There are 4 ways to turn a row about zero (a turn may also mirror it). The second row of each pair is the first, turned, with some noise. The first 36 pairs use one turn. New pairs use 3 turns, one after the other, and a turn may come again.
Some pairs, each with its turns in order after it:
[ 12  11   7   9  -2 -14  29  76]
[ -7  17  -3  14 -58  14  -5  61]
j861

[  0 -20  36 -29 -33 -28  26 -19]
[ 11  -6 -28  22  12 -48   1 -42]
j800

[ 18  11  -1  16   8  27 -29 -50]
[ 17 -39  25  -9  -2  38  16 -21]
j800

[ 21   6 -27  43   7 -20 -40 -39]
[-11  22  -6 -57 -27 -40  14   1]
j928

[-38  13 -21  79 -44 -12  -6 -27]
[-30  16  28 -17 -28 -82  -2 -35]
j861

[-56  -1  -3 -13  -3 -21  32 -19]
[-17  17 -15 -37  37 -33 -15  25]
j861

[  6  11 -20   2  31  -9 -13 -26]
[  6  -3  22 -31   5 -29   4  12]
j928

[ 35 -20  29  47 -10 -22 -25 -16]
[ 41  31  24   4  20 -30  36  19]
j718

[  2  -8 -24  60  14  10  29 -13]
[-50   0  47  14  -1 -18  -8  -3]
j861

[  8 -52  11  17 -13  43 -53 -56]
[ 37 -16  82  22  22  -2 -11  48]
j718

[ 10 -46  -8  -7  54 -28 -17  -2]
[  5  -4  26 -36 -10   7 -46  41]
j928

[ -3   0  33 -62  39  19  35  13]
[ 22 -37  35  42  35  30   2  39]
j928

[ 17 -24 -39  40 -29 -46 -38  15]
[  1  27  27  18 -55 -51  33  11]
j718

[-27 -33  16 -28  22  29  -8  23]
[ 13  -2 -28  17  20  21 -48  11]
j861

[-11  15  -6  12  -6  -4 -24  35]
[  4   7 -25   6 -24 -30 -12  10]
j718

[-13 -27 -18  12  -5   9  14  -9]
[ 36   0   1 -13 -12  -6 -11   8]
j800

[-27  24 -31  14 -34   4   4 -14]
[-36  30   8  -1 -24   9 -26  25]
j718

[ 11  -5  10   5 -15 -50  25  23]
[-15  40 -13  18 -16 -29  -8 -23]
j800

[ 14  42  32   1  25 -21  33  84]
[ 74  13  18  70 -32  18  -8  -3]
j928

[-60  12 -22   1  14 -33  31 -21]
[ 40  34 -42  37  14  23 -10  22]
j800

[-45  17  12 -14 -17  45 -29  -9]
[ 14 -10   3  -4  -4  16 -68  28]
j718

[ -8  11 -28 -25  59 -40   0 -20]
[-32  -8  17 -15  10 -27  -8 -69]
j718

[ 33  -9   2 -23  23 -18 -22 -25]
[ 11 -28   2 -18  14  39  18 -19]
j861

[-30   7 -14  32  -5 -23  13 -23]
[-30   7  13 -32   1 -37  -3  -8]
j861

[ 18  10  22  -5 -17  11 -10 -34]
[  5 -16 -13  14  12 -10  33 -28]
j861

[ 38 -27   9 -22 -12 -18 -13  33]
[-16  -4  11  12 -50  34 -15  11]
j928

[-54  61  19  21  10  49  11 -24]
[ 25  30 -13  22  70 -36  42  -9]
j928

[-17   0  -7 -39  45 -65  -7  58]
[ 50   9  69   0 -20  43 -45 -13]
j928

[-31 -24 -10  32  34   9  26 -17]
[ 58  19  22   9   9  10 -20  24]
j800

[-12  -2   1 -27 -16   9 -34  -7]
[-10 -27 -28 -21  19   7  -1  -5]
j800

[ -2  -4  11  -5 -14  25  -3   1]
[-17   4  -7  15  11   7  11  11]
j928

[-13  -8 -30 -24  51   0   8 -46]
[-40 -21  41 -15  26  -1 -15 -37]
j718

[ -1 -10 -34  -4   1   3   1  -3]
[-25 -11  14   8 -17  -4   6   3]
j718

[  6  91  -1  -4   0   6 -16  16]
[-64 -12  -8  36 -11  45  29  21]
j800

[-11 -61  33 -31  45 -31 -23  13]
[  5  38   8 -34  75 -31 -18 -18]
j800

[ 11  84  18 -11 -24 -23  12   0]
[ -8  48 -30 -15 -20  -5  69   0]
j861

New pairs, each followed by its turns in order:
[  5 -18  25 -14  82   6 -14  29]
[ 44 -79  23  -5  14  16   7 -14]
j718 j861 j718

[ 26  14 -24   3  51  43   3  33]
[-19  11 -11 -51 -42   1 -46  -3]
j800 j800 j861

[-41 -21 -21 -15   3  22  21   7]
[ -9  24  -5  15  12  -2 -40 -30]
j718 j928 j861

[ 37  -2  16 -57  21 -35  25 -17]
[  4  68 -16 -21 -19   8 -37  19]
j861 j928 j928

[ 28 -29   5  70  69  38  17  40]
[-85   6  23  32 -48  10  10  54]
j800 j861 j718

[ 19 -30  35  10  44 -16 -22 -14]
[ -4  39 -11 -26  53   7   8 -24]
j718 j800 j718

[-12  57  21 -13 -17   3  27 -66]
[92  2 -2 23 -4  7  9 15]
j718 j928 j928

[ 48  23 -42 -60   0  -4 -31  -3]
[ 26 -22  30 -36 -21  18  31  65]
j928 j928 j800

[ -5  -2 -18 -34 -29  35   3 -14]
[-13  -8  -6 -40  32 -16 -20 -19]
j718 j800 j800

[ -9  20 -30 -18 -16 -21 -27   1]
[-29 -21 -11 -32   8   4 -20 -16]
j800 j928 j861

[ -9  -9   9   5 -33 -46  -8 -28]
[-18  -9  13  38  28  21 -36  -3]
j800 j718 j800

[ 29  -8 -11  31  28 -37  67 -44]
[ 51  25 -21  22 -47 -49 -35  24]
j718 j800 j928

[-30 -23  26 -30 -37 -14  19  -4]
[-16  13 -11  36  23  35 -35  -9]
j800 j800 j718

[ 22   1  -6  -5 -61  -6  27  -2]
[-41 -31   9 -36  33   3   0 -14]
j800 j928 j928

[  4 -14  13  -7 -14 -23 -46 -13]
[ 10   4  13  22   0 -26  13  41]
j718 j928 j861

[ 10 -25 -25  30  24 -11  14   9]
[ -2 -42 -30  24   5  -9  -1  -1]
j928 j928 j800

[ 39  33 -10 -10  -1  15  11  20]
[ 15  -9  30 -40 -21   4  11 -14]
j718 j928 j928

[ -2 -28  20  17  28 -49   6 -46]
[-12 -35   9  52  -5  29 -11  42]
j718 j928 j861

[-15  39   3 -24   8 -34 -12 -16]
[ 37   6  23 -39 -28   8 -13   6]
j800 j928 j928

[ -7  39  33 -67 -18  21   0  -5]
[ -1  20 -71   8  -7  40  17  33]
j861 j800 j718

[  3 -21   4  42  27  -3  31  35]
[ -4  -6   6   0 -11  47 -50  10]
j928 j800 j718

[  3  -2  10  21   4 -22  51 -41]
[ -3  11   9 -56  -2  39  20  20]
j800 j861 j718

[ -9  40  -6  42  17 -26  55 -47]
[-51  -6 -31  21  17 -14 -64 -33]
j718 j861 j718

[ -6  -9 -27  22 -20 -22 -22  38]
[-26  37  25   8 -32   1 -16  14]
j718 j800 j718

[ 44   0  16   2 -29 -15 -18   1]
[ -3  23 -14 -41  -1  27   5  21]
j718 j861 j718

[-16  15 -39  15 -10 -21   5   7]
[-4 -6 -5  7 33 27 15 26]
j861 j928 j718

[ -3 -20 -29 -17 -18  10  60 -24]
[-11  -4  -5  16 -10 -72 -23   2]
j800 j861 j800

[-30   4 -13  43 -31 -20  24  30]
[-10  46   1  51 -19  24 -15   2]
j861 j718 j718

[-21  16  36  -8  21  12 -14  33]
[ 34 -20   6  25  31  25  13   0]
j718 j861 j718

[-34  28 -15  28  25 -12  -3 -13]
[-37  -6 -18  17  36  28  13  13]
j861 j928 j861

[-46 -83  35 -23  13  79 -17   7]
[-72 -18  27 -29  46  -1 -28  79]
j928 j800 j800

[-61 -16 -16 -41 -21   7  20 -14]
[ 46  25 -17  14  -2  31   7 -56]
j861 j718 j800

[ -3  41  33   4  30  62 -14 -42]
[ -5  38  14  66  37  16  -7 -40]
j928 j861 j928

[ -1  -8 -23  -6 -24 -18 -39 -15]
[ 13 -32  -8 -10 -19  35  16  15]
j861 j928 j718

[ 22  18  26  18   1  53 -39 -14]
[ 41 -24   6 -38 -35   3 -24 -15]
j718 j718 j928

[-18  34  14   4  -6 -27 -70 -19]
[ 22  10  -2 -19  46   3 -47  49]
j861 j718 j718

[ 20   2  13  19  55 -38  10  30]
[ -1   6 -42   5  31  45 -19  38]
j718 j861 j861

[-27 -26 -36 -19 -23   8 -38  37]
[ 32 -36  11   5 -39 -46  16 -23]
j861 j861 j800

[-42   4  19  -7 -13 -11 -13  14]
[-13 -27   9  21  21 -17   1 -27]
j861 j800 j928

[ 21  21 -13   5 -41  23 -21  11]
[-11  41 -31  21  23   4   3  -3]
j928 j861 j800

[  7 -90  -7  13   2  -1 -76  -5]
[-49 -33 -37 -58 -18  14 -29  68]
j861 j861 j928

